Every row belongs to one group in each of 4 separate groupings. Each group adds its own fixed numbers to the row, and there is some noise. The rows also spread widely along 13 directions, which tell nothing about the answers.
In the rows, zero is written as 128.
Known rows, each followed by its group in each grouping:
[136  76 138  80 143 132 133  77 133 132 153 150  66 111 129 115 139 134
 143  90 139 142 155 121 125 156 101 110 133 119 111 148  96 127  82 102
  75  90] -> K731 demu K197 mevo
[ 99 142 127 138 143 142 132 115 127 104 106 179 136 162 150 137 141 144
 113 175 145 151 120 111 136 171  91 124 143 127 146 112 109 120 115 132
 164 115] -> K149 kimag K423 gotuk
[136 159 106 111 127 145 136 130 150 122 113 119 144 121 123  99 123 147
 131 121 119 123 135 139 142 134 153 118 150 113 123 137 115 132 139 116
 119 113] -> K187 Pas K118 gotuk
[103  99 135 122  97 124 169 127 160 113 133 110  43 102 116  99  91 157
 162 113 128 127 138 140 162 116 155  88 144 134  95 129  83 163 100  98
  70 169] -> K149 bofev K118 kar
[134 124 101 129 151 150 125  94 193 142 170 153 115 139 148 134 159 105
  98  89 120 132 140 129 150 122 112 137 178 104 104 179 109 168 122 138
  30 152] -> K187 kimag K197 mevo
[171 147 128 104 147 145 107  81 130 134  93 156 170 149 159 112 108 172
 139 111 106 149 149  99 119 161 138 125 150  88 137 105 107 126 116  96
 148  76] -> K731 demu K423 kar
[128  93  84 136 152 111 170 135 102 106 190 157 152 109 142 201 108  82
 164 126 170 158 141 158 165 172 141 149 128 124 102 101 152  87 165 142
 112 143] -> K187 bur K197 netep
[ 75 135 133  91 149 133 140 121 146  96 134 166 125 126 106  77 186 107
 159 154 113 129  89 165 123 177 149 105 116 140  97 151 107  92 115 131
 164 105] -> K149 Pas K197 netep
[172 134 122  98 121 174 110 114 171 153 136 130 159 116 114  46 142 119
 140  78 111 103 151 139 146 189 193 161 125 149 169 108  97 126 131 104
 139  97] -> K149 bofev K118 netep
[ 94 172 111 137 128 161 110 123 203 121 148 157 151 140 115  62 187  94
 113 135  87 102  89 159 147 150 170 141 145 137 124 154 105 148 138 158
 120 173] -> K731 bur K118 mevo
[206 182  99 128 149 132 115 115 179 177  81 136 161 126 149 161 108 197
  96 122 164 101 187 143 160 142 138 163 153 118 185 109  98 154 123 136
 118  88] -> K149 Pas K197 mevo
[131 146 114 140 132 154 130 118 170 122 152 164 186 145 155 134 145 131
 170 115  88 160 136 106 131 120 137 102 176  82  90 157 123 137 159 124
 108 171] -> K187 demu K197 mevo
[103 127 135 125 146 121 130 100 164 116 155 177 130 141 118 144 199 137
 138 182 132 138 112 144 127 154  88 127 124 134 130 169 108  98 113 180
 149 126] -> K149 kimag K197 gotuk
[161 138 117 150 105 138 122 143 168 148 118 148 129 112 146 138 113 174
 122 120 152 112 159 121 140 148 139 140 143 134 164 106  87 146 128 132
 117 142] -> K149 bofev K423 kar
[153 172 105 138 153 179  55  62 135 123  98 160 121 175 140  82 141 132
  56 149  94 129  99 105 164 112 130 142 163 101 138 143 117 183  82 162
 128 102] -> K187 kimag K197 gotuk
[118 113 119  71 155 141 166  85 137 129 129 120  98 131 116  99 142 122
 113  90 132 126 156 154 155 165 111 138 146 124 130 157 110 143 108 101
  72  68] -> K731 kimag K197 mevo
[107 158 102 129 122 151  93 136 129  88 110 153 105 109 137  48 122  98
 125 125  98 107  80 149 138 131 213  89 142 110  72 101 101 144 112 115
 125 131] -> K149 demu K197 gotuk
[144 138 109 117 123 199 118 173 133 135 126 181 175 116 153 109 179 120
 119  85 145 134 163  92  94 177 117 121 156 112 146 142 103 131 166 108
 136 114] -> K149 kimag K197 mevo
[ 93 139 125 139 115 160 151 112 152 100 133 153 155 162 125  66 129  86
 176 143  80 143 111 137 180 191 176 145 144 159 143  87 115 134 141 113
 156 161] -> K731 demu K197 kar
[ 92  90 133 111 130 172 136 113 127 115 153 182 107 147 141  91 148  91
 131 110 138 150 128 102 138 203 112 128 130 144 140 111 102 131 112 102
 129 132] -> K149 bur K423 mevo
[ 95 118 124  96 125 219 117 109  91  96 125 153 110 156 105  19 149  76
 137 110  73 142 105 105 163 165 155 117 142 130 121 142 115 153 109 117
 155 119] -> K187 kimag K197 mevo
[119 129 102 110 161 106 121  65 151 109 179 136 152 143 151 161 149 111
  95 130 144 168 117 135 128 123  87 126 148  89 104 147 150 119 130 128
  63 107] -> K149 Pas K118 gotuk
[169  90 116 126 137 161 103 109 124 150 125 169  55 119 127 139 115 156
 117 117 158 131 160  97 158 141 106 129 144 133 133 140  86 156  71 151
 104 127] -> K187 Pas K197 gotuk
[142  56 151  88 132 171 146  74 131 142 180 153 109 148  93 104 148 124
 206 113 106 165 159 100 167 183 104 143 116 153 151 156 109 112  98 144
 144 134] -> K187 Pas K197 mevo
[126 130  99  92 131 147 145 117 103 114 157  98 163 111  88 120 132 126
 145 120 112 138 126 154 161 108 147 119 120  90 109 165 141 128 158 160
 127 134] -> K149 bur K118 mevo
[176 140 108 117 148 150 112 137 162 156 132 169 154 104 137 140 161 148
 126 121 155 113 159 126 108 168 129 145 139 122 142 137  90 102 133 140
 133 100] -> K187 demu K118 gotuk
[ 88 147 143  97 159 194 111 142 141 122  78 222 125 153 127  53 197 120
 116 150 127 121 107 116 107 227 123 117 133 153 133 136  69 113  92 126
 207  89] -> K149 Pas K423 gotuk
[126  78 104  93 111 164 121 123  99 107 164 120  69  89 113  82 114  96
 139  55 116 143 127 117 143 115 154  87 138  98  72 153 113 162 115 112
  59 146] -> K149 Pas K197 kar
[172 151 119 141  74 132 113 113 155 121 148 105 193 129 132 110 117 172
 166 115  89 138 143 102 131 109 159 123 138 107 166 123 142 131 165 116
 138 141] -> K187 bur K197 netep
[176 110  94 141 120 163  61 107  75 118 140 173 110 116 169 136 103 113
  85 115 173 148 137  83 133 147 130 139 121 113 157  61 130 145 110 125
 130 103] -> K149 bur K197 mevo
[119 178  73 131 100 128 101  91  62  67 108  87 150 142 140  80  73  91
  51 147 129 124  94 143 176 141 158 160 124 120 184  37 170 141 142 100
 123  57] -> K731 demu K423 gotuk
[149 138 123  73 162 147 122 121 152 137 135 151 161  99 128 114 176 151
 147 101 125 127 144 139  84 139 136  99 135  82  90 178 100  99 136 126
 127  86] -> K149 kimag K118 mevo
[ 56 123 134  96 105 120 215 104 132  77 146  88 112 146  99  77 118 114
 188 147  88 142 118 169 186 153 143 112 135 144 131 131 133 123 141  91
 116 124] -> K187 kimag K197 mevo
[ 77 135 105 168 116 130  84 125 134  82 160 182  80 125 160 158 167 106
  69 190 171 149  84 108 117 112  81 103 136 119 116 116 119 139 111 150
  99 163] -> K149 demu K118 mevo

New rows. What belongs after each?
[129 142  86 104 152 140 184 107  74 109 104  97 138 139 114 135  54 127
 150 124 119 143 146 164 223 130 170 133 148 102 111 109 148 154 144 122
 123 108] -> K187 bur K197 mevo
[177 126  97 140 128 156  93 120 141 146 181 148 177 108 104 159 158 128
 151 139 124 130 141 127 150 125 132 157 120 113 145 152 125 108 152 215
 142 170] -> K731 demu K118 mevo
[126 149 116 140 149 155  81 102 158 119 111 196  91 138 189 105 134 123
  79 129 148 139 114 105 110 151 137 114 162 113 105 100  97 151  88  91
 100 105] -> K187 bofev K118 mevo
[ 77 141  97 103 153 142  92 126  63  71 130 187 107 111 143 116 180  79
  65 169 169 144  73 140  91 167 109 113 105 114 105 113 136  95 116 134
 161  62] -> K731 bur K118 mevo
[168 135 109 150 139 127 126 126 145 137 146 156 161 115 131 173 120 159
 168 158 135 124 143 141 151 141 147 147 125 117 141 124 114  95 137 189
 164 150] -> K187 kimag K423 mevo
[130 141 101 137  95 127 103 131 108  97 145 127 113  94 122 115 124 135
 130 150 125 119 105 138 136 104 161 109 116 110 124 119 132 130 132 152
 134 134] -> K187 bur K197 mevo
[131 142 109 144  63  93  90 111 136  80 176 116 141  91 157  93 124 112
 138 131 122 125 105 129  97 129 169 117 110 120 157  55 147  99 149  88
 107 110] -> K731 demu K197 mevo
[149 154 119  83  98 178 125 119 103 139  97  92 134 129  75  99 156 188
 103 128 116 123 162 104 151 105  80 124 132 111 188 197 121 164 130 154
 142  82] -> K187 Pas K197 mevo
[152  91 125  63 147 139 149 116  53 110 119 137 103  86 123 140 104 163
 175 109 156 154 163 121 112 154 124  94 112  92  97 127 117  85 116 108
 153  61] -> K731 kimag K118 mevo
[124 117 127  83 171 127 172  93 110 125  97 142 109 143 140 157 103 162
 126 134 161 162 158 132 149 160  99 116 142 106 116 122 107 134 107  94
 123  75] -> K149 bur K118 kar
[ 94  95 136 103 109 174 205 158 120 130 130 161 125 145 132 138 154 131
 155 118 174 161 192  89 138 226  56 137 145 175 194 121 105 118 150  74
 136 104] -> K187 Pas K197 mevo
[134 140 112 136 150  99 125 125 148 127  95 172  73 114 176 180 129 163
  51 152 222 108 148 139 113 178  86 144 136 142 167  83  87 123  89 104
  99  60] -> K149 kimag K423 netep
[ 94 136 110 142 166 155 138 136 139 113  77 184  38 130 130 110 102 128
 131 149 130 117 107 149 190 136 174  96 167 126  51 136  70 170  71 138
 114 165] -> K187 demu K197 netep
[145 122 121 111 106 157 104 130 141 121 145 141 129  99 112  58 146 120
 156  99  98 112 118 139 132 151 194 117 116 125 121 126 101 130 126 132
 142 136] -> K149 bur K197 kar
[126 116 132 110 122 210 162 165 104 133 115 176 175 144 119 124 166 144
 171 120 134 157 176  84 134 192  94 122 143 135 166 150 104 121 161 132
 194 131] -> K149 kimag K197 mevo
[133 181 102 140 136 100 163 139 175 129  89 137 156 126 159 163 115 171
 111 150 165 113 157 159 145 150 130 130 162 125 148 101 104 135 143 105
 106 101] -> K149 demu K197 gotuk
[108 116 132 142 118 113 147 135 192 125 133 165  64 109 145 103 111 130
 159 140 153 100 133 152 147 195 168 135 129 178 140  76  72 112  93 104
 112 144] -> K187 Pas K423 mevo
[121 140 140 157 112  82 107  93 219 111 168 169 149 124 178 126 139 152
 177 145 102 137 105 127  87 138 153 101 141 106 103 103 105  94 124 107
 106 162] -> K731 demu K423 mevo
[135 170  79 131 144 135 129 148 169 130 148 130 161  98 115 124 148  96
 110 139 146  87 123 196 167 151 181 163 126 136 139 117 111 117 158 168
 114 139] -> K149 demu K118 mevo
[122 111 134 121 116 117 158 105 218 149 170 123 114 128 108 132 153 159
 142 112 126 117 149 139 148 135  98 129 146 133 138 182  89 142 118 147
  59 167] -> K149 Pas K423 gotuk
[ 96 104 165 113 134 108 164 114 200 118 145 175  99 124 143 114 149 162
 205 135 120 144 128 128  98 170 140  83 141 132  82 141  78  93 102  83
 125 145] -> K187 bur K118 netep
[ 83 155 111 110 166 132 174 139 124 107 103 164 128 136 130 143 144 126
 125 174 156 136 122 163 148 175 124 125 137 129 113 126 112 111 132 127
 156 104] -> K187 bur K118 mevo
[178 104  94 119 157 128  94 101 148 143 164 162 122 102 167 141 111 111
 101  69 153 127 139 131 123 151 157 139 141  93 100 109 106 136 117 121
  63 117] -> K149 bur K423 kar
[127 140  90 117 180 111 153 156 107 117 117 166 105  79 132 194 117 142
 148 160 179 121 133 176 135 135 148 102 130  97  59 132 104  91 126 156
 133 114] -> K187 demu K118 mevo
[123 102 109 116 161 146 124  99 116 114 142 158  67 125 112 122 129 104
 121 139 142 125 116 153 178 151 141 140 130 137 106 138 109 130  86 160
 114 117] -> K187 kimag K197 netep
[227  91 120 166 106 167  71 138 172 177 147 189  85  89 164 157 117 176
 142  91 163 116 190  69 116 140 134 136 147 127 159 115  69 145  96 148
 100 164] -> K187 kimag K197 mevo
[122 115 130 120 149 108 140  95 183 139 156 158  97 124 113 146 168 133
 133 161 145 118 131 167 157 159 112 146 125 154 140 146  88 120  97 166
 106 130] -> K149 demu K197 kar
[160 111 129 132 127 160 154 129 171 158 122 147 108 127 113 128 109 173
 180 106 119 122 172 126 183 144 154 129 157 137 125 153  82 154 111 143
 119 167] -> K187 bofev K197 netep
[154 184 110 112 148 156 104  95 175 148  92 139 158 151 150 107 151 161
  54 104 135 119 151 123 129 144 112 150 170 108 160 145 108 167 123 104
  96  71] -> K731 bofev K118 netep
[114 159 104 120 146 138 104  74 133 105 144 118 152 155 113 126 138 131
 111 162 100 152  95 137 170  82 122 118 139  84 107 164 145 151 124 175
 119 144] -> K149 Pas K118 mevo
[119 163 129 115 138 146 105 101 113 111  88 162 136 150 146 137 150 172
  98 183 150 154 129 100 115 134  79 107 134 104 154 121 113 128 110 121
 170  81] -> K149 demu K118 mevo
[117 105 107 108 145 159 110 114 114 119 142 162  88 117 134 105 131 103
  97 102 143 129 119 126 143 150 134 119 130 110 102 131 103 147 104 133
  99 122] -> K149 bur K423 mevo
[133 126 112 118 131 151 135 121 137 129 134 135 121 117 113 107 112 130
 158 121 109 117 133 140 164 139 163 124 137 115 111 139 101 131 124 144
 123 143] -> K187 demu K423 mevo
[121 128 104 140 148 151 139 105 135 115 152 148 142 149 114 130 111 103
 171 162 114 147 119 147 200 152 162 150 134 139 123 112 129 120 132 169
 152 172] -> K187 Pas K118 mevo
[105 133 102 117 127 136 122 158 123  92 149 160 107  76 123  91 144  93
 170 127 113 113  94 162 117 137 198  85 124 108  56 131 107 100 133 134
 129 138] -> K187 demu K197 mevo
[140 121 106 130 137 170  96  86  87 108 117 152  91 148 150 104  80 116
 103 134 133 155 122  96 174 142 147 130 139 113 132  78 124 160  93 112
 134 114] -> K187 bur K118 mevo
[123 150 138 138  78 188 131 203 148 127  97 161 137 102 122 108 173 193
 155 139 136 119 156  82  91 134 113  81 143 120 150 161  75 134 155 133
 175 167] -> K149 kimag K118 mevo
[172 128  94 109 121 160 119 111  94 127 126 109 130 107 124 107  79 134
 125  90 135 127 157 130 169 134 166 143 132 112 143  97 130 146 134 119
 114 101] -> K731 bofev K118 mevo
[167 161  99 138 112 168  83 140 148 138 109 151 130 113 137  96 141 143
  87 113 122 103 132 117 130 129 158 133 148 115 151 130 101 170 127 141
 120 124] -> K187 bur K197 kar
[119 165  95 139 123 163 115 147 150 112 124 140 134 118 104  91 156 123
 117 126  94 102 102 153 155 108 165 115 158 106  96 179 108 159 140 181
 113 166] -> K731 kimag K197 gotuk
[140 106 106 109 170 148 114  95 115 113 143 165 112 122 163 116 102  95
 133 103 142 152 127 130 142 158 165 118 140  99  83  91 117 120 110 103
 106 109] -> K149 kimag K118 mevo
[139 181 101 137 122 154  75 116 142 120 118 150 160 136 137 121 163 153
  78 141 115 130 111 114 126  89 122 109 149  79 130 161 126 167 135 164
 127 130] -> K149 bur K197 mevo
[121 114 142  74 152 155 103  50 119  99 170 153 173 155 126  66 172  97
 162 136  86 168 101 121 115 172 133 127 108 108 129 127 142  81 121 117
 171  76] -> K149 kimag K118 mevo
[122 121 140 105 119 121 147  88 148 117 148 115 145 138 113 136 134 180
 170 141  99 163 132 117 133 100 109  92 134  88 111 170 122 133 130 134
 124 148] -> K149 bur K118 kar
[ 89 133 112 103 195 117 157 111 153 105 135 159  87 116  99 119 149 103
 156 172 116 113  84 214 172 150 179 123 130 125  44 164  94 101  97 182
 131 135] -> K187 kimag K118 kar
[ 79 178 109 117 154  70 129  54 166  78 154 122 183 164 151 128 150 106
  97 175 109 147  70 176 134 131 125 131 135  96 118 116 159 101 138 113
 103  83] -> K149 demu K423 netep
[112 138 133 117 123 179 131 131 163 135  92 158 109 144 135  66 140 134
 110 108 120 117 142 109 144 182 132 126 158 143 151 120  67 166 107  92
 118 124] -> K149 demu K423 kar
[109 124  88 118 119 128 173 101  95  92 157  95 140 140 144 139  78 103
 128 101 125 168 137 131 179 116 132 120 157  92 114 113 164 158 161  87
  64 127] -> K187 bur K197 mevo
[142  85 167 118  74 122  90  86 179 131 180 142  77 103 119 102 173 179
 162 144 130 133 139  86  86 126  91  99 102 140 167 137  85 110  85 124
 120 137] -> K149 demu K118 mevo
[145 162 111 123 132 114 109  80 182 130 141 122 147 132 133  87 120 130
 119 129 100 101 110 165 156 138 185 153 130 120 146 108 117 131 117 133
 113 110] -> K187 bur K423 mevo
[115 105 122  97 142 135  71  83 161 116 163 168  41  97 131  67 175  96
  98  99 121 112  93 139 107 122 143  91 127 106  70 156  84 143  63 124
  58 112] -> K149 demu K197 mevo
[109 148 112 110 108 156 144 124  61  97  67 121  99 135 134 110  79 165
  92 131 146 142 141 109 155 136 112 107 143 108 148 101 123 162 118  92
 140  76] -> K731 bofev K423 mevo
[143  59 126  95 149 136 162 188 119 145 148 194  51  41 118 160 143 146
 200  95 184 112 167 148 101 176 148  88 113 129  58 159  61  84 105 143
 127 132] -> K187 bur K197 mevo
[172 134 115 123 130 144 126 138 175 155 125 151 132 104 144 141 151 170
 115  98 158 109 175 122 115 145 117 129 154 116 147 148  86 138 129 129
  94 110] -> K149 kimag K197 gotuk
[119 115 112 109  94 129 156  93  88  94 153  74 125 134  90 124 112 135
 130 139 124 146 134 137 187 116 108 136 118 128 173 132 155 138 140 135
 116 109] -> K149 kimag K197 netep
[117 120 122 122 103 159 106 146 166 125 176 162 136 107 132 126 196 130
 122 115 146 142 134  95  83 131  85 101 137 114 131 173 107 122 146 137
 101 157] -> K149 Pas K118 mevo
[105 160 116  99 163 133 139 113 139 108 101 171 139 137 148  88 151 111
 109 140 142 122 115 169 130 197 151 131 138 136 121  99 110 111 115  96
 146  53] -> K149 bofev K197 gotuk
[129 131 129 107 178 106 134  65 126 122  99 175 122 156 179 151  93 156
 121 148 160 157 137 131 139 180 121 127 135 109 127  73 112 115  91  88
 140  65] -> K149 bur K423 mevo
[142 158 106 116 128 131 123 143 146 136 105 135 106  94 133 135 141 168
  83 134 178 101 150 153 125 132 122 124 133 120 147 129  97 138 120 129
 111  91] -> K149 bofev K118 mevo
[118 186  99 124 132 160 141 133 142 122  88 114 151 141 122 116 122 152
 100 142 124 122 136 138 171 110 135 117 163 101 135 141 111 171 145 129
 118 133] -> K149 demu K118 mevo
[123 108 124  81 118 132  97  80 102 112 157 133  87 111 105 116 176 139
  99 133 138 142 122 116 108 121  71 115 106 113 144 171 130 121  96 147
 110  74] -> K731 Pas K197 mevo
[131  98 141 136 110 125 124  71 151 115 149 146  99 141 156 123  96 154
 177 118 106 166 141  93 144 123 127  99 152 108 113 108 111 146 100  95
  91 157] -> K731 demu K197 mevo
[132 164 110 144 102 159  51 113 120 107 115 169 125 129 161  84 146 127
  55 152 147 118 100 102 110 150 129 136 121 128 178  78 119 141 109 125
 152  88] -> K149 bofev K423 mevo
[136 170 113 131 137  98  95  97 155 105 159 156 191 129 141 140 177 132
 122 188 134 133  94 151 103 155 136 149 105 123 155 109 144  70 145 153
 177  91] -> K187 bur K118 netep
[164 176 102 129 145 139 102 124 117 129  82 165 152 132 170 154 115 172
 104 148 157 139 150 110 122 138 122 122 150 100 147 103 123 131 125 117
 151  73] -> K187 Pas K197 mevo
[124 138 106 159 124  93 104 113 189 117 164 169 106 105 170 160 143 132
 107 133 151 124 116 142 109 116 131 114 148 109 103 122 112 137 119 134
  61 156] -> K731 bur K197 mevo
[107 112 125 119 139 113 178 122 178 123 171 156 153 123 138 138 140 115
 190 122 129 139 139 162 147 178 151 128 134 136 112 119 114 101 149 115
 114 151] -> K149 bur K197 mevo
[176 118 104 147 105 120 111  92 117 119 157 107 136 117 127 159  71 165
 151 140 133 148 143 121 173  92 147 131 127 105 140  98 140 134 131 157
 121 151] -> K149 bofev K118 gotuk
[165 118 105 135 137 123  81  55 180 130 199 137 151 133 162 139 124 109
 126 103 113 156 127 116 138 102 140 134 147  85 113 119 135 136 127 128
  54 153] -> K149 demu K118 mevo
[147 114 105 115 111 166  98 139 145 128 158 140 113  93 125 105 147 121
 117  74 125 130 137 105 110 121 136 109 149 102 104 163 105 148 135 133
  73 154] -> K731 Pas K118 kar
[ 91 123 124 123 126 186 182 179 131 138 111 184 112 140 110 132 180 124
 123 149 172 122 164 122 155 215  80 149 139 181 183 145  85 134 137 137
 163 129] -> K187 bur K197 mevo
[ 78 122 101 111 122 180 170 192  93 104 122 151 101  96  92  95 142  95
 146 127 144 116 124 158 160 174 156 116 124 145 106 137 101 128 149 146
 154 154] -> K731 bur K118 mevo
[127 135  90 146 141 150  53  98  67  83 142 195 124 132 170 147 135 104
  82 148 141 173  89  95 115 109 112 106 137  75  88 113 157 134 114 155
 135 115] -> K731 bofev K197 mevo
[171 150 121  95  92 178  92 100 155 142 127  90 156 130 103  57 142 160
 109  89  89 125 148  99 140 110 138 130 139 108 178 157 114 170 135 123
 111 115] -> K149 Pas K118 kar
[164 165  90 113 127 136 107 125 162 140 122 122 135  97 123  99 142 130
  88  97 130  85 139 160 139 137 158 146 144 119 140 134 105 145 130 135
  81  93] -> K731 demu K197 gotuk
[125 133 124 133  71  72 141 110 149  89 170  97 127  97 131 124 119 153
 164 149 129 127 119 154 122 123 153 116 111 135 153  95 145  93 141 102
 114 110] -> K187 bofev K197 netep
[179 114 103 125 140 178  91 109  84 131 148 168 176 134 111 148 137 131
 152 132 123 160 141  95 153 150 117 150 124 111 145 140 139 114 135 197
 181 130] -> K731 Pas K197 gotuk
[ 78 134 134 108 139 147 159 146 123 103  88 163  79 121 120  91 125 144
 155 162 141 124 116 148 146 168 156  90 125 139 101 113  82 130 101 110
 169 126] -> K149 bur K118 mevo
[114 139 113 120 152 149 121 140 116 113 113 188 123 127 140 151 179 134
  96 156 172 134 127 127 115 166  90 121 135 124 131 141 107 113 121 147
 155  93] -> K149 kimag K197 netep
[123 144 130 126  97 151 113 127 154 110 151 139 177 125 127  87 158 142
 161 126  89 133 114 112 110 128 144 103 133 100 131 148 118 115 153 137
 149 151] -> K149 kimag K423 mevo
[144 115 107 124 148 149 108  97 102 112 157 164 152 136 146 158 122 122
 153 144 135 175 130 102 134 138 120 122 132  98 110 118 142 105 131 145
 149 129] -> K187 Pas K118 mevo
[109 151 119 143  76 113 115 139 176 103 171 139 156 112 144 117 174 133
 121 148 137 123 117 119  87 150 111 128 123 137 179 115 126  98 156 115
 119 126] -> K187 Pas K423 mevo
[172 113 124 137  81 135 133 159 167 149 134 128  95  85 136 144 117 189
 131  96 172 111 184  99 113 134 119 120 140 133 166 126  85 141 131 100
  90 138] -> K187 bur K118 netep
[132 117 130 105 127 165 138 101 106 122 116 155 137 147 138 112 126 136
 145 122 130 155 159  95 146 181 108 133 141 132 165 103 115 131 125  97
 147  93] -> K731 demu K197 mevo
[163 154 124 116  85 122  91  85 184 129 162 103 173 124 139  81 139 154
 128 107  95 119 132 111 106 124 141 136 130 109 180 124 130 122 141 103
 103 103] -> K187 Pas K423 mevo
[155 159  87 111 166 166  92  88 118 125 135 137 171 140 130 129 145 119
  87 119 113 141 123 129 149 112 125 142 151  74 116 163 142 145 138 168
 114 109] -> K731 kimag K118 mevo
